There are 9 hidden switches. A switch that is on adds its own fixed numbers to the row, and there is some noise. The rows also spread widely along 13 directions, which tell nothing about the answers.
Known rows, each followed by its switches (1 for on, 0 for off):
[  3   4   5 -14   2  -8   7   5   7   2  14   2  -5  -4  -3   8   6  26
 -12  -3  18  -6   5  15   5 -15  10 -12  27  -6  -9 -16  -4]	1 0 1 0 0 1 1 1 0
[ 11   3   9   3 -11  -9  22 -12 -46   3  -1  -7  15 -23 -23  15   0 -10
   4  10   9   6  11  -5  12  13   2  24   0  -8  -9  22   8]	0 1 1 1 1 1 1 0 1
[ -4 -10 -15   1  -3   6  -2   1 -15  -3 -17   2   7  -9  35   4  14  16
  33  17   8   1  -7 -14  -6 -13 -14  13 -16  17  -6   4  17]	1 0 1 0 0 1 1 0 0
[  1  -4  11 -24 -16  24   1 -22 -15 -12   2  -7  13   0   5 -10 -13  12
  -5  20 -18  -8 -15  30 -25 -19  26   6 -24   7 -15  14  19]	0 1 1 0 1 1 0 0 0
[  9   9   5   3  16   3  -4  -4 -10   0  14 -12   9   7 -23   4 -11 -10
 -14   9  -8   4  -3  25 -14   6  -6  -8  11 -16 -22  -8  -3]	0 1 0 1 0 1 0 0 0
[  9   2   0  -2  -6   9   5   2  17  -9 -11   3 -17 -12  -5  11   4  11
 -15  -8 -10   9  18  -6 -27   6   1 -35  14  -3 -14  12 -21]	0 0 0 0 0 1 1 0 1
[  9   3  -5  -7 -23 -10  11  -4 -29   1  -3   6  -3 -12   1   8   1   8
   3   3   2 -21   0 -25  -4 -15   0  17  16  -5   1  16  -2]	1 0 1 1 0 1 1 1 0
[  0 -17   6  -9  -3  12 -10  -4 -18  -8   2  -6  15  24   4   1  -7   3
   4   7  -4 -18   9  26  -5  -8  14  -3 -30 -39   3  -4   5]	1 1 0 1 0 1 1 0 0
[ 11 -10  13   7  14  21   9  -5  -1  -4  -6 -17  13   6   5  13   2  21
  16   8  24  19  15  31   4   9  11  -5 -23 -10  -3 -16  11]	1 0 1 1 0 1 1 0 1
[ 18  -4   1  15 -30  19  14  -2 -10 -15 -17   1  -6 -14  -6  11  -2   1
   0  -1 -12  13  27 -22 -28   2  15 -22  20  -5   0  31 -30]	1 1 0 0 0 0 0 0 1
[-14  -5   7 -27 -11 -20  -3  14   8  -9  26  14   0  12  12  -7   7   2
 -15 -19  -8 -11  -2   0   8 -13   0 -12   5 -19  -3   2  -1]	0 1 1 0 1 0 0 0 0
[  7  -8  -1  -7  -1  -2   2  -2   0   6   3 -10   0  14 -16 -12 -13  -8
 -17 -10  -3 -15  19   9  13  13  11   3 -12 -31   1   3 -19]	1 0 0 0 0 0 0 1 1
[ 13   2   5   0 -18  -9  15  11  -4   5  28   3   7  12  28  -3   6  12
   1  -3  22   3  -7   1  18 -22   2  12  31  15  11 -10   5]	1 1 1 0 0 1 1 0 1
[  7  -8  16   5  -1  20   5 -10 -26  -5  -5  -4  17   4  -6   7   8  17
  12   6  16  -8   6  21 -10   1   6   0 -19 -17  -1 -23   7]	1 0 1 1 0 1 1 1 1
[ 21   7  30   5  -1  -8  19  -8 -15  11   4  -8 -15   3 -16   7 -10  13
   4  -4  28 -10  11 -11   7  -7  -5  13   2  -6  11  -7   3]	0 0 0 0 0 0 1 0 0
[ 15  -4   6  19  18  23  11 -13  14  -7  -8 -15   6   3   8  -8  -3  12
  -9  -9  20  16   5  24   5  13 -13   5 -10   3   5 -21   0]	1 0 1 1 0 0 1 0 1
[ -2 -19 -25   3  12  -5 -11   9  -5  -5  -5  -7  13   6  27  -2  -6  -1
  -2  10  -8   3   6  13   9  -3 -15   2  -7 -25 -11  15   0]	1 1 1 0 1 1 1 0 0
[  4 -13 -11  -3   0 -11  -4  11  -5   0  -6   0  -4   7  19  11   2   7
  14  12  -8  -2  13 -17  -9  -1 -10  -6 -13 -12 -12  20   1]	0 1 1 0 0 1 1 0 1
[ -4  -6   5  -3  13   3  -9   2  -6  -9  14  -6  18  11  13  -3  -3  -1
  -3   6  -5   5 -13  28  -7  -2 -13  -1  -8 -10 -15  -9  15]	0 1 1 0 1 1 0 0 0
[ 18  -3  -2  -8  12  -1  -3   2  15  15   9 -20  -6  25  26  -6 -22  14
  -7  14  -2  -2  -4  23  -3 -15   3  -2 -12 -10  -8   4   1]	1 0 0 0 1 1 1 0 1
[-13 -11 -25 -16   6 -13  -2   7   8   2 -16   2 -12   2  25  -9   9   6
  17   1  -7 -12   4 -26   7 -10  -4   0 -35  -5 -12  12   3]	1 1 1 1 0 1 0 0 0
[  4 -10  -7  17  32   2   1   3  22   1 -14  -4  -9  17  27 -20   5  19
  -5 -15  12  -3   2   6   3  -5 -30 -17 -31 -20  -5 -32  -7]	1 1 1 1 1 1 1 0 1
[ 20   2 -10  22   8  -3  -3   1 -30  17  -7  -7   4  10  -7  -3  -2  -2
   7  12   2 -16   2  -7 -16  -6 -20  -1   7 -23  -9 -16 -20]	1 0 0 1 0 1 1 1 1
[-11  -5   9   3  12  -9  -3  11  -3 -13  10  12   4   6  21   7  17  11
   3 -17  13  -2  -8   0   2  -3 -37 -11  -3 -21  -2 -25  12]	1 1 1 1 1 1 1 0 0
[  2   9  10  -7  10 -15   9   1 -15  14   4   4  -2   0  -6   7  16  16
  15   3  20 -16  -4  -9  -3  -7 -13   2  -9   0 -14 -26  10]	0 0 1 1 0 1 1 1 1
[  4  -8  -2   0 -15  20  -5   3 -28 -19 -15  13  17   3  25   8  11  26
  13  18  -9  -8   2  11 -26 -28   6 -25   1 -19  -1   4   1]	0 1 0 1 1 1 0 0 1
[-19   3   3 -25  11  -4  -4 -10   4   4  -4   4  -7  -2  -7 -12  16   9
   2  -3   1 -21  -6   3  -7  -6  -2  -3 -33   5 -17 -18   8]	0 0 0 0 0 0 1 0 0
[ -2  -4  -2   6  -1  14  14 -10  -9  -7 -17   3   3 -17 -23 -14  14   7
  -1  -5   8  -1  20   0  -3  -4  15 -19  -2 -12 -13 -15 -24]	1 1 1 0 0 0 0 0 0

New rows, each followed by its switches (1 for on, 0 for off):
[  0  -4  -1   2   9   4   5   0  -5 -11   8  -4  20  -3  24   6   5  15
 -13   1  23  11  -1  38  33   2 -14  11  10  -2   8  -5  22]	1 1 0 0 1 1 1 0 1
[ -2   4   5 -14  -5  -2  11 -24   6  -3  -9  -8 -17  -7   5  -8 -13  -9
 -16 -10 -15  -9 -10 -18  -7  13 -15  24 -41  17  -3  29  13]	1 1 0 1 1 0 1 0 1
[ -7  -8 -10  -3  25  10 -10   1   8  -5 -18  -8  -5  -5   1  16   7  20
  14  21  -1   8  13  15 -24  -1   1 -33 -22  -9 -31  -4  -1]	1 1 0 0 0 1 1 0 0
[ 10   0  18   1 -15  -5  21  -2  -4  -8  -8   6 -21  -3  -2   3  -1  15
  -5 -17  16 -11  17 -25  13   2  -9   1  -6  -6  16  10   3]	0 1 0 0 0 1 0 0 1
[  6 -12   0 -13  15   2 -14   6  16  -3  21 -17   6  36  20   2 -22  -1
  -7   8 -16   3   3  25  -7   6   0  -4 -24 -25  -7  12   6]	1 1 1 1 0 0 0 0 1
[ -9  -5 -29  -7   0  -1  -4  -9 -26   5 -25   8  10 -12  21 -20  19  14
  19  20   5 -23  -9 -12   1 -25 -14  19 -16  12 -10  -3   6]	0 0 1 0 0 0 1 0 0
[ 11 -13  11   4   9   7   1   1  22  -3  -1 -15 -13  15  16   4 -14  15
  10   1   5  11  12  -2 -15  -4   4  -9 -22  -1  -4   2   0]	1 1 1 0 0 0 1 0 0
[  6   8  15  11  -9   4  24 -15 -12  -1   1  -1  -3 -19  -7  -7   8   9
   1 -11  27  -2 -10 -12   1  -4 -11  21  11  32  -1 -20   8]	1 1 1 0 0 1 1 1 0
[  2  -5   7   0  -3   5  -2  -8 -42  -4 -22  -5   3  -9   1  24  -3  10
  34  31  -7  -9  -3 -16 -31  -6  -6   6 -35  -7 -17  21  18]	1 1 0 1 1 1 0 1 0
[  5  -6 -24   4 -12   9  -1   1   5  -8 -19   2  -2   1  18 -11   2  -1
  -7  -2 -22  -4   7 -14 -20  -6  -3 -13  -2  -2  -6  18 -19]	0 1 0 1 0 1 1 0 1
[ -1   2  -9 -13  13  -7  -5 -12  -8  -2  10  -3   4   3  -1 -14 -10   4
 -28   5  -2 -22  -9  23  10  -7 -21  16   1 -13 -11  -4  10]	0 1 1 0 0 1 1 0 0
[-10  -4 -24  -8   8  -9   0  -3 -11  -5 -12   7   0 -19   6  -1  13  11
  -4   6   6 -12   5  -3  14  -4 -19   3   2  -8 -14   3   3]	1 1 1 0 0 1 1 0 0
[  5 -11 -16 -10   2  -9   1   6   1   2 -11  -7  -9  -1   7  12  -6  10
   8  14  -8  -3  21 -11  -5  -8  13 -12 -12 -22 -16  26 -10]	1 1 1 1 0 1 1 0 0
[ 14  -5   9  16 -11  21  10 -13  -2   0   2 -16  16  10  20 -24  -6  -5
   5   3  -3  15 -16   9 -20  -9   3  15 -14  30  -2  -7   2]	0 1 1 0 1 0 1 0 1
[ 15   3 -29   2  25 -15   2  12   9  29 -16 -14 -10   5  17  -2   3  16
  22  26   6   6  11 -12  -3 -18   2 -11  -9   3 -29  -1 -13]	0 0 1 1 0 1 1 0 1
[ 10  -2   0  18  10  16  -5  -2  -4  -4  12 -10  23  13  17 -12   0  -6
 -12  -4  -2  11 -16  29 -13   5 -22   0   5 -10  -8 -23  -3]	1 0 1 1 1 1 1 0 1
[  0  -7  17   6   7  12   7   0   2 -19  -5  11  -6   4   8   0  12  29
  -6 -15  20  -9   9   6   2  -1 -21 -20  -9 -21   6 -27   3]	1 1 1 0 0 1 0 0 1
[ -1  -4 -19   2  12  -9  -9   6 -23  -3  -6  10   7   5  19  -3   7   9
   1  12 -10 -17  -8  -5  -9 -13 -33 -10  -5 -29 -16  -2  -2]	1 1 1 1 1 1 0 0 1
[ -4 -13  -7 -34  -9 -12  -8  22  12  10  16  -5   1  21  26  12   2  12
  14  10  -6  -4  14   8   6 -13  31 -14 -14 -14  -7  16   1]	1 0 0 0 0 1 1 0 1
[ 26   0  36  -3 -21   3  16   4  -5  -2  21 -12   1  16   6  19 -21  12
  -2  -3   5   9   3   8  -8  -2  18   3   8  -9  10  14   8]	0 0 1 1 1 1 0 1 1
[ -4  -3   4 -11  -4   9   7 -10 -19   8   0  -3  18   4   6 -12  13   9
  21  15   0  -7  -8  11 -18 -21  21  -2 -32   5 -18 -17   2]	1 1 1 1 1 0 1 0 1
[  7   1  12  -5   6 -12  10  -8  -9  -2  -7  -7 -19  -3  13  20 -11  11
   1   2   6  -6  -2 -20   1   9 -32  17 -29  -4   1  26  27]	1 1 0 1 1 1 1 0 1
[  1 -12  13  -2 -16   3  -8  20 -23  -9  29   1  32  25  24  11   4  -1
  12   8  -1   8  -1  23  -4  -8   4  -7  11 -19   6  -2   6]	1 1 0 0 1 0 0 0 1
[ 24   1  10  20   1  18  11 -13  -1 -10 -25  -7 -19  -5  -4   9 -14  19
 -12   0  -5   0  10  -9 -41  -2 -11 -24  -3 -12  -6   6 -17]	1 1 0 1 1 1 1 1 1
[ 15   7 -12   2   1  -2   3  -9 -12  18   9 -21   1   3  -9 -12 -20 -19
   2  27 -18   2 -10  -2 -25  -8   8  11   1  11 -32  13 -12]	1 1 1 0 0 1 0 0 0
[ 11  -4 -11  17  10   0  -7   5 -30   3  15  -9  29  11   9  -3  -6  -7
   5  22   6   4  -5  19   5  -7 -18  15  22 -15  -7  -8   1]	1 1 1 0 0 0 0 0 0
[ 29   9   7  25 -10  16  21 -19 -17  -8 -21  -4 -10 -12   2   3  -9  16
  -7   2  11  -1   5 -16 -15  -7 -18   9  12  10  10  11  -2]	0 1 0 1 0 1 1 0 1
[ -6   3  18  -5  10   2   6 -18 -22 -13  -6  -1   1 -28 -11  27   6  10
   3  14   3   8  -3   1 -19  20 -31   4 -17   5 -21  14  25]	1 1 1 0 1 0 1 0 1
[  9   8   9   8  24  -5   1  -5  -7  20   0 -11 -11  10   3  -3   1   9
  21  12  19  -9 -15  -6 -12 -10 -27   7 -20   9 -15 -31  10]	1 0 0 0 0 1 1 0 0
[  9   0 -18  -4   5 -18   1 -13 -30  19  -7 -14  -6  -3 -21  -3 -16 -20
   4  21 -17 -20   4 -24 -15   0  -7  15 -21 -23 -28  24 -12]	1 1 1 1 0 1 1 0 0
[ -2   4  19 -17 -15   5  13  -5   5 -11   7   0  -9 -15  -1  24   7  11
  -3  -8   6  10   6   0  -7  14   5  -5   2  17  -4  14  15]	1 0 0 0 0 1 1 0 1
[ -3  -8   3  -1 -14  12   0  12 -11 -20   1  13  15   2  10   8  19  13
   1  -4   1   3  14  12  -3  -6   4 -25  14 -16   2  -5  -4]	0 1 0 0 0 1 0 0 1
[  0  -5   4  -2 -12  28   9  -9   0 -16 -23   2   2 -13  -7   7  12  19
   7   2  -5   5  15   4 -28   1  27 -30 -15   3 -12   0  -9]	1 1 0 1 0 1 0 1 1
[  3  -4  19 -16 -17  17   3 -16 -20 -18  -2   0   3   2  -2   7 -10   9
 -11   3 -15 -15   1  14 -18  -1   8  -4 -25 -23   1  19  11]	1 1 0 1 1 1 0 0 1
[  0   3  -3 -24  -8 -17   0   4 -11   6  19  -2   3   4  14   5  -9   7
  -2  17  -4  -8  -7   8   5 -25  11   7  10  -1  -8  21   9]	1 1 0 0 1 0 0 0 0
[-12 -15   8 -14   0  -6 -22  16  -4  -4  15   3   9  35  27  -2   0  -7
  12 -10 -17 -16 -13   1 -11  -4 -13  -8 -35 -37  -1  -6   8]	1 0 0 1 1 1 0 0 0
[  8   7 -17  -8 -14 -11  17   7  -5   1  -8   1  -3 -19  -2  11   9   2
   3   7  -1  13  22 -18   9  -2  18  -7  25  10 -11  33 -15]	0 1 0 1 0 0 0 0 1
[-14   1  -3  -5  11 -14   5  14  -8   8  10   8  14   1  14   0  37   9
  25   1  21   3  -6  -2  12  -7 -12  -3 -10  12 -16 -35  14]	0 1 1 1 0 1 1 0 1
[  6  -2 -18  -1  -6 -16   8  -1 -19   0 -16  -4  -8 -18  -6  22  -5   2
   4  10   1  -4  21 -26   6   3  -4  11   8  -9  -5  37  -6]	1 1 0 1 0 0 1 1 0
[ -6 -12 -21 -14   6  -2  -8   2  12   3  -9 -14  -4  -2   6   4  -6  -8
   1   5 -13   6  15   2   3  15   7  -1 -23  -8 -18  25  -2]	1 0 0 0 0 1 1 0 0
[  2  10  39 -11 -11   7  22 -10  -7 -11  10   0  -4 -15 -24  22   8  15
  12  -1  12  14   5  -2 -22  -1  19 -12   0  16 -12  -4  12]	0 1 1 1 0 0 0 0 0
[ -9  -2   8   6  15 -14  -9  20   8   2  17  -4   0  17  22  10  11  -1
  21  -1  10  10 -15  -9  -8   4 -33   2  -4  19 -11 -22  20]	0 1 0 0 0 1 1 1 0
[  2  -4   4   3 -17   6  -8  -5 -28  -5  12  -5  20   8  14   1  -7 -14
  -2   9 -16  -7 -19   7 -22   3 -16  19  -5   3  -3  11  12]	1 1 0 0 1 1 1 1 1
[ 18  -6   0   7   0  -5   5  13  -3   4   2 -11   1  10  13   3 -13  12
   8  12   3   9   6   1  -6 -19  10  -8  12  -9 -10   8  -7]	0 1 1 0 1 1 0 1 0
[ -8 -12  -8 -28 -10   2  -2  -8  -4  -4   3  -8  12  -7  10   5  -4  -3
   0  17 -22   6   5  14 -10   2  22   2 -25   1 -21  37   7]	1 1 1 0 1 0 1 0 1
[  9   8  -5   6   0 -21  11   2 -25  16  15 -14  12  -2  -1   1  -5 -19
   2   6  10   6  -7  -1  18  -3  -8  26  15   0  -9   7   3]	1 1 0 1 1 1 1 0 0
[  4   7   1 -18  17   8   7 -27 -13   6  -8 -12   1 -10 -31  -1 -10  15
 -13  25  -4 -18   2  29 -15   0  16  -3 -25  -8 -32  -3   5]	1 1 1 1 0 1 0 1 1
[  5   3  -9   5  -7   8   4  -6  -7  15  11  -9  13   9  12 -25   5  -9
   9  13  -6   0 -19   1 -22 -15   5   7  -4  28 -20 -18  -8]	1 1 1 0 0 1 1 0 1
[  1  -1  -2 -24  -6 -25   6   9  15   6  18   1 -21  12   8  -3 -10   5
 -10  -7  -5 -14   7 -20   9 -14   5  -1   2  -9  -5  19  -5]	1 1 1 0 0 0 0 0 0
[  1   4 -21  -8  19   2  -1  -1  25   6 -10 -10 -15  -8  15  -3  -3  13
   4  16  -7  10  -6  -1 -18  -8  -4 -12  -7  22 -33   5  -2]	1 0 1 0 0 1 0 0 0
[  9  -7  13   3 -21  10  10   0 -24   1  -6  -7   9   2 -21   4   1  -7
  25  11  -3   6  24 -10 -20  -7  37 -14  -7  -9  -9   7 -20]	0 1 0 0 0 0 0 0 0
[-11  -7  -4  -6 -17   3   1  -4 -17 -15 -19  15  -1  -9  28   0  20  12
  16   1   0 -13  -4 -28  -9  -7 -27  11 -21  20   8  12  19]	0 1 0 0 0 0 1 0 1
[  4   9  12 -14  -7 -15   9  -8 -30  -3   6   5  -8 -20 -19  34   5   3
   0   7  -1  -8   5 -18 -12  16 -19   3   5 -13 -15  23  12]	1 0 1 1 0 1 1 0 1
[ 15  -8  -4  20  -5  -3   6  17   6   3   4 -10  -1  11  21   5   0  -6
   9  -5   9  18  12 -14   5   6 -10  -2  12   1   4   5 -11]	1 1 0 0 0 1 1 0 1
[ 23   8  17  16  17  25   5 -35 -20  -8 -17  -6 -10  -2  -4   3 -16  26
  -5  21   2 -15 -15   5 -50  -8 -37   1 -19   2  -9  -8  12]	1 1 1 1 0 0 1 0 1
[ 13   8  -9   5  19  -8  18  -4   8  25  -6 -16  -9 -10   5  -3   2  16
  15  16  26  11   4  -5   9  -5   0  13  -1  30 -16 -11   0]	1 0 1 0 0 0 1 1 1
[  6  -2  19 -19 -18  -3   6  18  -6  -7  35   6  20  18  27  18   7  23
   3   5   9   9  -2  29   2 -27  25 -15  25 -10   3  -5  13]	0 1 1 1 1 1 1 0 1
[-13  -4  15 -12 -12  -1   5   3  -6 -26  16  13   7 -11  -7  13  13   2
 -13 -20   2   6   7   6   8  14  -7  -9  15 -10  -3   2   9]	0 1 1 0 0 1 0 0 0
[ -3   6  -6   8   9  -8   8  15  -5  -1   4   4  14 -14  19  11  25  16
   8   3  25  20  -4  10  12  -6 -19  -5  28  24 -10 -19  10]	0 1 0 0 1 1 1 1 1
[  6   2   0   6  14  18   3 -22  10  -8 -22  -6 -15  -3   9  -5  -5  15
 -10   2  -4  -5  -3  -1 -25   2 -24  -3 -28  11  -7   0   5]	1 1 0 1 0 0 1 0 1
[  7 -13 -12  16 -10  11  -9  17  -4  -6   4  -5  18  30  43 -11   2  -9
  16   1  -5   6  -7  -1  -3  -6 -10   3  -4  -3  10  -5  -2]	1 1 0 1 0 1 0 0 1
[-26 -10  -1 -20   9 -15  -2   1  -6   6   4  -3  19  -4  -5 -12  21 -11
  11 -10   7  -3  -1   6  24  13   1  17 -35  -2 -17 -15  12]	0 0 1 0 1 0 1 1 0
[ -7   6  22  -5 -10 -16  14   5  -3   0  41   0  15   9   7  -9  12 -24
  -5 -29   7  11 -20  -5  18  15 -16  22   3  15   1 -15  14]	1 1 1 1 1 0 0 0 1
[ 20  -7 -16  31  13   0   2   5 -14   9  -6 -12   6  19  10 -21 -10  -8
   5   4   7  -5   2  -8   4  -9 -19   8  -2 -24  -3 -16 -20]	1 1 1 1 0 1 0 0 0
[ -6 -13  -4   6  12  -2  -4   4   8  -9   3 -12  10  11  16   5   1 -17
  -1 -14   3  14   5   7  20  34 -26  16 -26  -8   3   3  15]	1 1 0 1 0 1 1 0 1
[  9  -9  -1  27  -9  25  15 -12 -12 -15 -23  -8  17 -19  -2  -6   9  -9
   1  -8  -3  26  11   0 -13  18  -3  -2  -7   2  -7   4 -13]	0 1 1 1 1 1 1 0 1
[  5  -8   7  -8 -17  -4  -1 -16 -45  -8   1   2  17   3 -13   1 -11  -9
 -16   4 -16 -29   3   3  -6   4  -8  22 -14 -36   3  23   4]	0 1 1 1 1 0 1 1 1
[  8 -18 -21  -8  -2  19  -3 -12   3 -12 -15  -5  11  11  13 -17 -11  13
 -22   4 -10 -14  20  30   6  -8  19  -5 -15 -33   4  13 -14]	1 1 1 1 0 0 1 0 1
[  3  -8  -9  -1 -25   0   9  -3  -8  -9  -5   0   3  -1  15 -10   1 -13
  -4 -12 -12  -3   4 -23   1   6  -4  18  -9   5   5  24  -2]	0 1 1 1 0 1 1 0 1
[  6   1   4   3 -24  -1  10   1 -19   4  11  -2  15   1 -14  -4   4 -18
  -5  -8 -11  -2   7  -5 -15  -1  18  -4  14  -8  -6   2 -26]	1 1 0 1 1 0 1 1 1
[  7   0  18  -2 -11  21   6 -20 -21 -13  -1  -4   5 -10 -20   8  -6   5
  -4  12 -10  -4   0   8 -35   9   4  -3  -9   1 -16   6   4]	1 1 1 0 0 1 0 1 1
[  4 -14  -5  -4  14   4 -19  -1 -23  -7   0   2  15  17   5   7  -1   9
  -5  12  -9 -21   6  21 -13   1 -22  -9 -14 -52  -4  -6  -2]	1 0 1 1 0 0 1 0 1
[ -7  -8  -1 -10 -19  -5   4  14 -16   2  27  10  27  15  14 -14  23  -2
   5  -7   9 -11  -1  12  17 -16  15   1  10  -9   2 -24  -4]	1 1 1 0 0 1 1 0 1
[ -7 -10 -10 -23   4 -11  -8  10  29   6  16  -4  -5  21  24 -19  -4   2
 -14 -14 -12  -8  -5  10   5 -14   9  -9 -15 -16 -11  -2  -7]	1 0 1 0 1 1 1 0 0
[ -4 -11 -21  -1 -23  11   8 -16  -4 -20 -17   3   5 -13   5 -21  -2 -10
 -27 -24 -11 -14   5  -7  12   9   0  21  -4  -5  10  19  -8]	1 1 1 1 0 1 1 1 0
[  5 -10  15   3  -4  23  -5 -20 -36 -23  -7   0  13  -2 -19   9 -12   6
 -12   9  -2 -16  13  25 -13   7  -8  -1  -9 -41   5   8   4]	1 1 0 0 0 0 0 0 0
[  1  -7  -9 -13   0   6  -9   1 -14  -2  19  -2  32  16  19 -10   1   9
  -7   9  -1  -7  -9  46   5 -26  15   0   9 -26  -4 -14  -1]	1 0 1 1 1 0 1 0 0
[ 21   3  11   7   2   1   4 -12 -30   8   8 -19   5   5 -10   9 -23 -16
   5  26 -20   3 -11  -3 -34   7  -9  10 -17 -10 -24  22   4]	1 1 1 1 1 1 0 0 1
